There are 8 hidden switches. A switch that is on adds its own fixed numbers to the row, and there is some noise. The rows also spread widely along 13 directions, which tell nothing about the answers.
Some rows, each with its switches (1 for on, 0 for off) after it:
36,35,17,20,-50,-24,-2,19,67,39,29,-42,35,32,-45,-49,-20,-14,20,28,55,57,2,43,29,-2,19,-29,-43,-15,53,-25,37,29 | 0 0 1 0 1 0 0 0
-26,-22,-8,-29,-48,29,-41,-26,16,-69,6,35,-2,-63,-20,0,4,-11,-7,25,3,8,-30,-16,32,25,-2,1,-8,-2,-11,17,-22,-3 | 1 1 1 1 1 0 1 0
4,-16,17,-30,-26,42,37,10,75,-21,-4,48,-21,-27,2,-18,8,1,9,-14,6,22,-27,-2,27,-13,-22,1,18,35,8,-3,17,8 | 0 0 0 0 1 1 0 1
-28,29,-9,38,-27,-51,1,-6,10,-9,-28,-2,2,-24,-30,-30,-24,60,-16,-16,-24,25,-15,37,34,-50,12,-2,-23,-87,17,22,57,19 | 0 0 1 0 0 0 0 1
22,48,-19,30,-17,4,-52,26,-8,29,-27,-45,14,-4,-17,10,2,-23,-20,17,51,-24,24,33,6,48,-40,-5,-48,-30,-32,-1,2,11 | 1 1 1 0 1 0 1 0
45,9,-4,-12,-28,10,3,-10,48,17,-8,-26,-41,11,-11,-9,-52,35,42,-8,-30,33,-29,27,54,-6,-33,36,-48,9,21,33,17,19 | 0 1 0 1 0 0 0 0
22,15,19,75,-58,40,-29,53,-44,12,-15,-40,1,-44,-52,-5,15,-51,8,38,55,-30,34,-12,-50,2,12,-6,-34,-55,-18,-14,27,10 | 1 0 1 1 1 1 0 1
-8,9,-35,-1,3,12,69,-4,30,-11,19,3,-15,13,38,-24,5,35,13,-11,9,-11,4,29,15,8,-21,-13,-11,0,14,1,13,12 | 0 0 1 0 0 0 0 0
8,-8,60,-27,-16,3,-57,5,85,26,8,-27,54,-2,-38,-7,-28,-48,-10,23,4,46,9,2,3,12,-14,1,-39,2,2,-15,-6,32 | 0 0 1 1 0 0 0 1
4,-25,-12,4,-45,33,34,21,-40,-20,8,3,-26,-51,10,10,34,-35,51,-31,10,-27,-36,-19,-21,32,21,-13,1,8,-23,-10,-16,-3 | 1 0 0 0 1 0 0 1
2,27,7,-49,41,-42,-71,19,4,4,6,7,43,-6,-41,8,30,6,-49,45,42,36,-28,8,10,4,12,-7,-11,-5,-17,-38,32,42 | 0 1 1 1 0 1 1 1
-42,6,0,17,-25,15,45,27,71,-21,-40,-16,3,-15,20,-19,-2,-38,-16,-41,-7,5,20,63,-5,21,-59,11,-9,-67,-40,11,-30,18 | 0 1 1 1 0 0 1 0
2,-10,16,8,-42,65,17,-18,3,-19,39,-5,14,-39,21,-14,12,-55,17,37,26,-25,68,-15,-47,42,-22,-11,15,19,21,-28,18,-22 | 0 0 1 0 0 0 0 1
7,-11,-48,-36,48,-9,30,-42,-21,1,70,-37,-13,28,20,-21,5,55,13,54,13,-1,29,2,-16,-1,4,4,-37,36,21,-7,7,10 | 0 1 0 0 0 0 0 0
8,52,-15,84,-12,-10,-32,21,-66,49,-23,-63,10,-10,-15,-8,5,-6,-4,-2,33,-42,50,24,-38,15,-27,-16,-37,-59,-11,-7,43,-1 | 1 0 0 0 1 0 0 0
-18,-15,-2,41,-23,34,49,8,-19,-10,-2,-29,-34,-27,10,-5,-5,0,50,-36,-24,-24,-3,-2,-31,-2,-22,5,-18,-23,-6,7,2,2 | 0 0 1 1 0 0 0 0
-9,8,-49,-10,30,-25,22,8,-41,-12,2,-21,-6,12,29,11,8,30,2,9,4,-20,-2,32,1,11,17,-2,-40,-38,-28,19,-16,21 | 0 0 1 0 0 1 0 0
-17,21,7,7,-38,-1,-32,7,-79,-14,16,10,57,-68,20,3,40,-46,-2,4,27,-33,32,7,-32,58,29,-42,20,-58,4,-37,45,17 | 0 0 1 1 1 0 0 1
28,32,-73,58,-18,-11,47,46,19,-18,-15,-82,-40,55,-33,-8,18,-32,34,7,84,18,-40,70,-2,12,-28,6,-42,-10,-32,13,-49,-38 | 1 0 1 0 1 1 0 0
23,0,44,15,-15,39,-14,29,10,10,-42,0,-35,-29,-20,8,-22,-20,21,0,-31,5,11,-5,-13,-28,-33,42,-6,-11,-14,11,28,7 | 0 0 0 1 0 1 0 0
-6,10,1,18,-32,-30,11,24,-86,-3,13,-76,38,-39,6,-7,13,-78,38,5,4,-4,60,48,-73,27,40,-1,-22,-95,-18,-24,8,16 | 0 1 1 0 0 1 0 1
-52,-8,-5,-31,-15,-41,-22,-4,5,-57,18,-23,56,-38,-15,-20,24,-88,1,11,20,51,7,48,-23,20,21,-10,8,-52,-25,-21,-34,-9 | 1 1 1 0 1 1 0 0
-8,16,19,-13,-26,-19,-4,46,-9,-10,-68,18,-2,-48,12,26,13,-45,12,-72,-33,3,-46,42,12,19,-15,13,20,-53,-48,2,2,17 | 0 0 0 0 0 1 1 1
28,19,20,-45,-21,-26,-7,37,69,28,20,12,42,14,-16,-29,18,-41,-1,11,49,43,-18,34,34,31,25,-35,-12,6,11,-42,4,49 | 1 0 0 0 1 0 1 0
35,27,-6,24,-60,54,31,11,7,-14,-61,-9,-61,-36,35,9,-38,2,39,-35,-39,-43,26,50,27,22,-82,37,-17,-28,-8,46,28,-8 | 0 0 1 0 0 1 1 1
52,2,-29,9,-28,27,36,16,-32,2,42,-81,-27,17,0,12,15,-45,79,6,56,-16,-22,13,-34,61,-21,-8,-37,56,-1,-23,-22,-25 | 0 0 1 0 0 1 1 1
14,43,-10,-25,46,-53,-34,25,-14,46,9,-68,49,17,-5,-6,21,-24,-17,16,28,4,39,52,-28,31,-18,-4,-35,-33,-31,-44,17,39 | 1 1 1 0 0 0 1 1
4,-25,-37,-42,20,0,39,-1,34,-36,20,-6,-39,3,-18,-12,9,52,17,25,-5,33,-40,9,20,-32,10,30,-32,15,-12,17,-17,25 | 0 1 1 1 1 0 0 1

New rows, each followed by its switches (1 for on, 0 for off):
-47,-21,7,5,0,-4,12,-4,60,6,29,-54,22,-8,-38,-19,28,-22,14,-59,37,29,-61,-4,-34,16,-59,-28,-18,38,-18,-40,-26,-4 | 0 1 0 1 1 0 1 1
-3,24,-47,20,-36,7,-22,-5,-1,5,-1,-8,22,-9,22,15,15,3,-15,-34,53,-39,-45,16,34,82,-28,-44,-35,-13,-13,8,-12,3 | 1 0 0 1 0 0 0 1
57,45,13,-4,-22,-37,-16,45,-31,60,11,-71,41,18,0,-3,-9,-54,41,18,23,21,40,62,-10,40,44,-2,-48,-59,5,-30,26,55 | 0 1 1 0 0 0 0 0
22,10,-18,45,-31,59,-30,-43,-12,-2,11,18,-52,-23,-23,3,-37,97,-1,43,12,-34,-12,-58,40,-18,-27,-4,-38,46,41,32,61,-16 | 0 0 1 0 0 0 0 0
27,-15,-42,72,-14,20,31,22,-32,5,2,-115,-69,16,-53,-1,-5,5,61,5,27,-17,-18,8,-52,-18,-32,29,-77,1,-31,26,-33,-26 | 1 0 0 1 1 1 0 1
-67,1,26,2,18,-29,-1,23,32,22,-52,26,20,-50,-2,-11,-6,52,-30,-84,-50,11,-35,11,24,-43,-10,-11,-20,-73,-35,5,34,67 | 0 1 1 0 1 0 0 0
1,18,-13,50,-28,5,35,58,-10,34,-43,2,-15,-13,2,5,14,11,-6,-32,23,-21,-26,14,9,5,25,-13,-31,-64,-30,6,12,49 | 0 1 0 0 0 0 0 0
26,48,-35,32,-10,-13,-47,-29,-46,-15,35,-47,9,11,-32,-17,4,8,5,78,55,4,36,24,-11,16,-15,-1,-12,-2,37,-8,46,-35 | 0 0 1 1 1 0 0 0
-30,1,-3,-4,-49,-21,-27,-30,-36,-71,-4,4,9,-72,-25,-11,7,-27,14,16,-17,33,-3,20,-5,-8,22,16,28,-47,4,4,24,-28 | 0 1 1 0 1 0 0 1
-14,12,2,-9,-3,-5,20,8,8,-4,-42,-6,-5,-29,35,-6,-27,4,1,-20,-59,-3,45,54,9,-5,-21,33,-16,-77,-24,27,12,33 | 0 1 1 0 0 0 0 0
-37,-12,-13,18,-26,-15,27,9,65,-8,40,-13,43,1,-43,-42,14,8,-39,35,76,40,-15,5,-2,-18,43,-44,-46,-35,10,-16,0,36 | 0 1 1 0 0 1 0 1
-35,8,-14,-1,-28,-1,10,5,0,-35,36,-2,45,-44,-8,-27,57,-61,-7,7,64,11,7,15,-34,34,12,-37,28,-19,-5,-53,11,-7 | 1 1 1 0 1 0 0 1
-34,5,7,-5,29,-40,26,41,-28,19,-38,25,8,-24,27,-3,13,34,-16,-45,-49,-13,-3,25,-1,-21,35,-2,-12,-96,-35,6,24,74 | 0 0 0 1 0 0 0 0
5,11,-20,-15,19,20,-8,11,49,-1,12,27,15,16,-4,6,37,-1,-49,35,80,2,-22,-10,12,27,-20,-22,3,43,-14,-19,-3,-2 | 0 0 0 0 0 1 0 1
-2,19,-41,-37,71,-42,-23,-15,-26,12,-1,-10,0,18,16,10,3,65,-31,23,-12,3,4,19,15,-6,-6,19,-26,-10,-22,8,13,24 | 0 1 0 0 0 0 0 0
-15,12,-30,-56,15,-62,-24,-2,22,-53,-1,3,20,-2,-22,-14,22,-5,-23,38,7,43,-14,53,28,0,18,13,-3,-31,-25,2,-21,6 | 1 0 1 0 1 0 1 1
-14,0,-16,59,-37,18,-2,-43,4,-11,5,-48,-25,-12,-21,-17,-48,40,22,6,-14,-8,11,-2,3,-18,-39,5,-48,-12,25,37,15,-29 | 0 0 1 0 0 0 0 0
-35,-30,10,34,-27,29,38,4,-27,-26,-11,-49,-42,-65,-17,-18,-2,-35,71,-60,-45,-1,-3,3,-62,-26,-44,28,-4,-29,-25,0,3,-22 | 1 1 0 1 1 1 0 0
37,38,13,8,9,-9,-48,15,-44,25,-24,0,-11,-21,-25,13,-5,29,-1,33,-11,-7,14,-4,5,-23,5,26,-7,-18,1,-8,71,16 | 0 0 1 0 0 0 0 1
-3,-23,-16,-21,-11,48,24,25,-39,-41,-31,4,-26,-50,49,34,23,-50,11,6,-28,-62,42,9,-32,50,-16,33,-8,-30,-71,22,-54,5 | 1 0 1 0 0 0 1 1
-14,6,-4,39,-14,6,43,31,14,4,-5,-7,0,-17,-22,-37,4,32,-31,36,26,-1,46,15,-19,-49,25,-1,-35,-72,-1,0,44,45 | 0 1 1 0 0 1 0 1
30,-6,-9,-29,-25,24,52,25,23,22,58,-2,3,-12,10,-18,30,-12,49,-14,48,2,-38,-10,3,38,25,-38,-19,40,16,-50,21,41 | 1 1 1 0 0 0 0 1
47,40,15,24,14,-31,-28,36,-47,39,-7,-115,1,19,-37,9,6,-62,58,0,8,12,21,48,-64,18,-42,33,-21,-11,-21,-38,16,-12 | 0 0 1 1 0 0 1 1
5,16,-21,7,16,-12,-9,32,-93,-15,-32,-57,-37,-34,-7,40,32,-41,62,-49,-7,-14,-45,24,-41,20,-38,29,6,0,-60,-13,-5,-25 | 0 1 1 0 1 1 1 0
36,54,7,32,-3,7,-47,39,-4,8,-61,-30,-27,-8,-42,26,17,-31,6,-4,26,4,-19,27,-4,6,-73,34,16,15,-36,-14,29,-34 | 0 0 1 0 1 0 1 1
31,29,-1,-8,15,30,-50,7,1,-10,-43,-38,-17,-5,5,36,-6,-42,5,16,-9,-13,32,34,-11,34,-87,57,-3,5,-45,20,-13,-31 | 0 0 1 1 1 0 0 1
-10,13,-10,52,-31,2,-9,18,-44,-8,-2,-17,6,-33,-25,-24,0,3,-8,52,25,-21,55,10,-23,-19,34,-9,-37,-75,1,7,32,16 | 1 0 1 0 1 1 0 0
-62,7,-27,-43,37,-58,-9,-19,17,-55,1,50,30,-10,0,-23,18,53,-64,32,1,28,-12,27,36,-27,25,-16,5,-48,-6,6,13,24 | 0 0 1 0 0 1 1 0
34,36,-3,-27,2,-42,-11,9,-2,3,28,-17,15,11,-26,-30,4,25,9,49,24,34,10,41,12,-13,20,-4,-18,-20,38,-27,65,34 | 0 0 1 1 0 1 1 1
-54,28,-57,41,2,-31,-42,-51,-45,-32,28,-50,32,-11,-6,-10,20,2,-22,6,47,-27,6,17,-20,47,-47,-42,-15,-13,-3,-11,1,-52 | 1 0 1 0 0 0 1 0
26,19,-20,11,-69,27,7,-6,-92,-45,6,-32,-20,-59,33,15,9,-55,89,-30,-8,-32,1,36,-21,64,-22,4,15,-20,10,0,27,-36 | 0 0 1 1 1 1 0 1
34,14,-20,31,-12,4,-19,-3,-74,-24,-4,-41,-60,-18,-39,6,-6,2,59,25,-8,1,-18,0,-21,-25,-15,39,-6,3,4,7,36,-41 | 1 0 0 1 0 1 0 0
8,19,-84,30,-1,12,59,18,-28,-31,5,-69,-28,32,25,5,27,-24,8,30,66,-31,25,62,-29,50,-32,10,-41,-21,-42,17,-54,-21 | 0 1 1 0 0 1 1 0
48,36,2,18,-33,-1,-2,47,-20,1,-22,-35,-22,-15,-27,0,25,-70,51,-10,31,19,-15,41,-20,10,-19,18,21,-4,-14,-28,26,-27 | 1 0 0 0 1 1 0 1
38,-44,-23,-59,-24,34,-3,-44,-24,-29,81,-35,-16,-16,5,-7,-17,6,57,83,-4,-13,36,-23,-6,29,37,10,-64,47,23,15,-28,5 | 1 0 1 0 1 0 0 1
25,7,-3,-18,-34,35,-14,-1,10,-12,8,42,15,-21,22,2,9,-14,-34,67,32,-20,48,-4,14,39,25,-4,-3,-13,10,6,10,20 | 0 0 0 0 0 0 0 1
40,19,18,-26,-18,-36,-66,17,-67,11,-19,-49,7,-37,-25,15,-31,-9,39,20,-41,21,15,39,4,-4,31,40,-51,-71,-9,15,35,44 | 0 1 1 1 1 1 0 1
0,-26,44,-36,-30,13,11,64,10,-1,-32,24,3,-49,4,24,7,-39,20,-39,-27,-3,-41,3,4,18,34,2,-24,-46,-47,0,-22,73 | 0 0 1 1 0 1 1 1
42,0,-6,1,8,23,50,34,-7,32,8,-19,-39,15,5,-8,7,24,41,11,5,-11,10,3,-10,-13,10,12,-30,17,0,-5,16,31 | 0 0 0 0 1 0 0 0
45,31,28,-4,-53,10,-70,-3,-3,27,44,-37,54,-11,-20,-17,2,-84,25,46,61,15,36,12,-12,67,0,-33,-14,11,39,-47,28,0 | 1 0 0 1 1 0 0 0
29,29,6,6,-17,-12,-7,65,-10,18,-35,-9,7,-12,-22,6,32,-37,-8,11,32,17,-6,35,-7,9,30,16,-6,-59,-35,-15,12,42 | 0 1 0 1 1 0 0 1
-12,-36,15,-55,-33,1,34,11,3,-23,64,3,50,-38,21,-35,42,-73,29,18,18,13,32,11,-40,44,61,-32,4,-23,9,-44,-18,37 | 1 0 0 1 1 0 0 1
-35,31,-14,-2,14,-18,41,38,30,0,-52,13,4,-14,32,-2,23,-2,-18,-71,-9,-4,-22,59,15,14,-44,-4,13,-55,-46,-8,8,33 | 0 1 1 0 0 0 1 0
-11,-5,-40,-23,18,-6,43,-2,32,-12,4,0,-33,4,23,-1,3,37,39,-60,-18,6,-76,17,39,6,-32,-5,-14,29,-15,4,-13,4 | 1 0 1 0 0 0 0 0
-23,-4,20,24,-14,30,2,-1,33,-12,42,-36,26,-15,-29,-35,14,-61,15,20,47,16,28,-4,-54,5,-38,-21,5,14,15,-48,15,-24 | 1 0 1 1 0 1 0 0
-24,-15,36,-15,-36,3,-59,-39,-12,-6,26,9,32,-71,-29,-3,-14,7,4,3,-17,17,-17,-42,3,-2,17,-16,-14,1,24,-15,47,15 | 0 1 1 0 0 0 0 1
-35,1,-7,-1,4,-41,-26,-31,-19,-9,52,-13,43,-19,-25,-36,4,21,-11,43,14,18,17,-5,-10,-17,45,-35,-24,-32,28,-25,32,15 | 1 0 1 0 0 0 0 0
26,7,-29,1,-8,5,9,-15,-44,-43,39,-8,-33,-13,-33,-16,18,29,20,79,36,6,5,-7,-12,-21,20,11,-1,26,27,-12,44,-22 | 0 0 1 0 0 1 1 1
-15,15,-30,2,-37,-27,31,-19,-66,-22,42,-58,16,-32,28,-20,7,-29,65,-30,7,-5,5,48,-28,45,-1,-27,-11,-36,22,-24,26,-5 | 0 1 1 0 0 1 1 0
-9,-15,24,2,-44,18,-79,4,-5,-8,-43,9,14,-46,-16,51,-25,-36,-7,-7,-16,-2,-45,-25,31,35,12,5,-35,-21,-42,37,-43,8 | 0 0 1 0 0 0 0 0
19,-7,33,7,-12,23,-22,-10,51,19,40,-39,-8,2,-61,-16,-8,-14,52,1,32,47,-50,-36,-7,-18,-37,-8,-12,93,31,-39,24,-26 | 0 0 1 0 1 0 0 0
-19,-45,0,-52,63,-5,20,15,29,-15,-1,11,-18,3,-10,14,13,38,-16,24,-30,15,-25,-21,-5,-42,22,33,-29,12,-50,13,-42,37 | 0 0 1 0 0 0 0 1
8,7,-24,-41,16,-36,-30,2,-40,-23,6,25,-9,-23,-18,-4,24,50,-15,48,-3,0,-14,5,22,-10,43,8,-18,-25,-9,4,19,35 | 1 0 0 1 1 0 1 1
6,31,3,-3,-7,-7,-40,-10,-12,6,3,-20,23,-20,-2,4,8,-16,10,-14,17,-1,-2,18,-2,32,-39,-12,5,10,3,-22,35,-16 | 0 0 1 0 1 0 0 1
11,22,11,24,3,-2,-15,11,15,30,20,-81,23,6,-42,-31,7,-24,-6,42,45,12,66,24,-54,0,-38,6,-37,-7,-2,-36,25,6 | 0 1 1 0 1 0 1 1
-14,-15,-30,43,-10,28,59,14,-39,-12,4,-25,-52,-35,-16,-11,25,48,29,-27,12,-26,-25,-12,-37,-29,-14,6,-22,-13,-15,6,27,5 | 0 1 0 1 1 1 0 1
-59,-38,18,-17,-27,-15,39,-36,44,-40,39,-3,26,-40,-5,-47,-12,4,16,-11,-34,37,7,7,-14,-28,16,-13,-3,-30,27,-9,11,10 | 0 0 1 0 0 0 0 1
21,9,-11,-6,9,8,67,40,15,4,-39,-10,-53,-10,10,-2,0,23,34,-33,-38,7,-11,38,4,-31,-22,48,-6,-24,-31,7,21,30 | 0 1 1 0 0 0 0 1
-61,5,-28,41,-14,-37,53,9,-3,-7,11,-36,16,-22,-11,-42,13,24,12,-55,20,16,-27,36,-16,-24,8,-39,-29,-68,1,-12,25,21 | 0 1 1 0 1 1 0 0
51,33,42,-35,-61,-21,-68,3,-47,8,-39,-11,3,-60,1,13,-55,-31,58,-1,-77,26,25,49,42,10,26,44,-19,-73,12,22,52,37 | 0 1 1 0 1 0 0 0
-47,15,-33,8,-8,-56,-35,-31,-32,-67,-14,-17,12,-34,-22,-16,2,-8,-7,20,-20,28,8,49,3,-16,6,16,7,-72,-12,19,-2,-35 | 1 0 1 0 1 0 0 0
34,6,-46,-35,15,1,86,28,16,-33,-33,12,-82,15,30,-1,1,37,36,-2,-42,19,-20,60,32,-24,-2,68,1,-27,-26,38,-11,25 | 0 1 0 1 0 0 0 0
-1,26,6,17,-29,8,29,38,50,37,-31,-45,24,-12,30,-19,-5,-59,4,-62,2,-8,37,73,-15,47,-60,0,-24,-71,-28,-10,-3,35 | 1 1 0 1 0 0 0 1
24,17,-29,9,-9,20,-20,5,-44,-24,-10,19,-25,-26,-15,22,32,0,-18,56,38,-12,-6,-14,-2,11,15,20,14,4,-17,0,21,-16 | 0 1 0 0 0 0 0 1
31,17,-40,8,-10,32,56,53,-28,-41,-34,-14,-47,-4,23,23,47,-47,33,8,25,-24,0,47,-25,30,-19,40,20,-18,-51,5,-28,-17 | 0 0 1 1 1 0 0 1
23,18,37,19,-12,-5,-51,2,-26,54,30,-35,28,-18,-41,-4,10,-14,15,11,36,-3,-1,-35,-31,18,-7,-30,-17,33,23,-56,61,10 | 0 0 0 0 0 0 1 1
15,-29,0,-47,-32,45,57,39,53,-52,-2,58,-34,-30,2,-6,48,-56,23,12,19,20,-32,-1,6,10,23,18,41,32,-29,-16,-34,1 | 1 0 0 0 1 0 0 1
5,-14,51,17,-15,37,-16,50,58,31,-40,9,8,-10,-23,5,-25,-21,-35,38,-7,1,40,-15,-1,-21,19,21,-49,-47,-35,19,-20,57 | 0 0 1 0 0 0 0 0
-49,-13,-43,44,4,-32,36,38,-32,-14,-25,-19,-14,-22,-23,-7,26,55,-14,-26,2,-23,-41,12,-7,-31,41,-12,-58,-94,-51,27,-20,47 | 1 0 1 1 1 0 0 1
-40,8,-48,16,2,-10,44,-7,-42,-55,-5,-4,-23,-40,13,-31,20,19,-2,23,-13,-13,50,40,-23,-25,6,18,7,-73,-19,13,18,-4 | 1 1 1 0 1 0 0 0
-10,4,-19,-35,7,-12,65,4,15,-56,28,6,-15,-14,10,-41,39,-40,51,-2,-3,38,2,44,-21,-13,-9,9,56,11,8,-40,16,-25 | 1 0 1 0 1 0 0 0
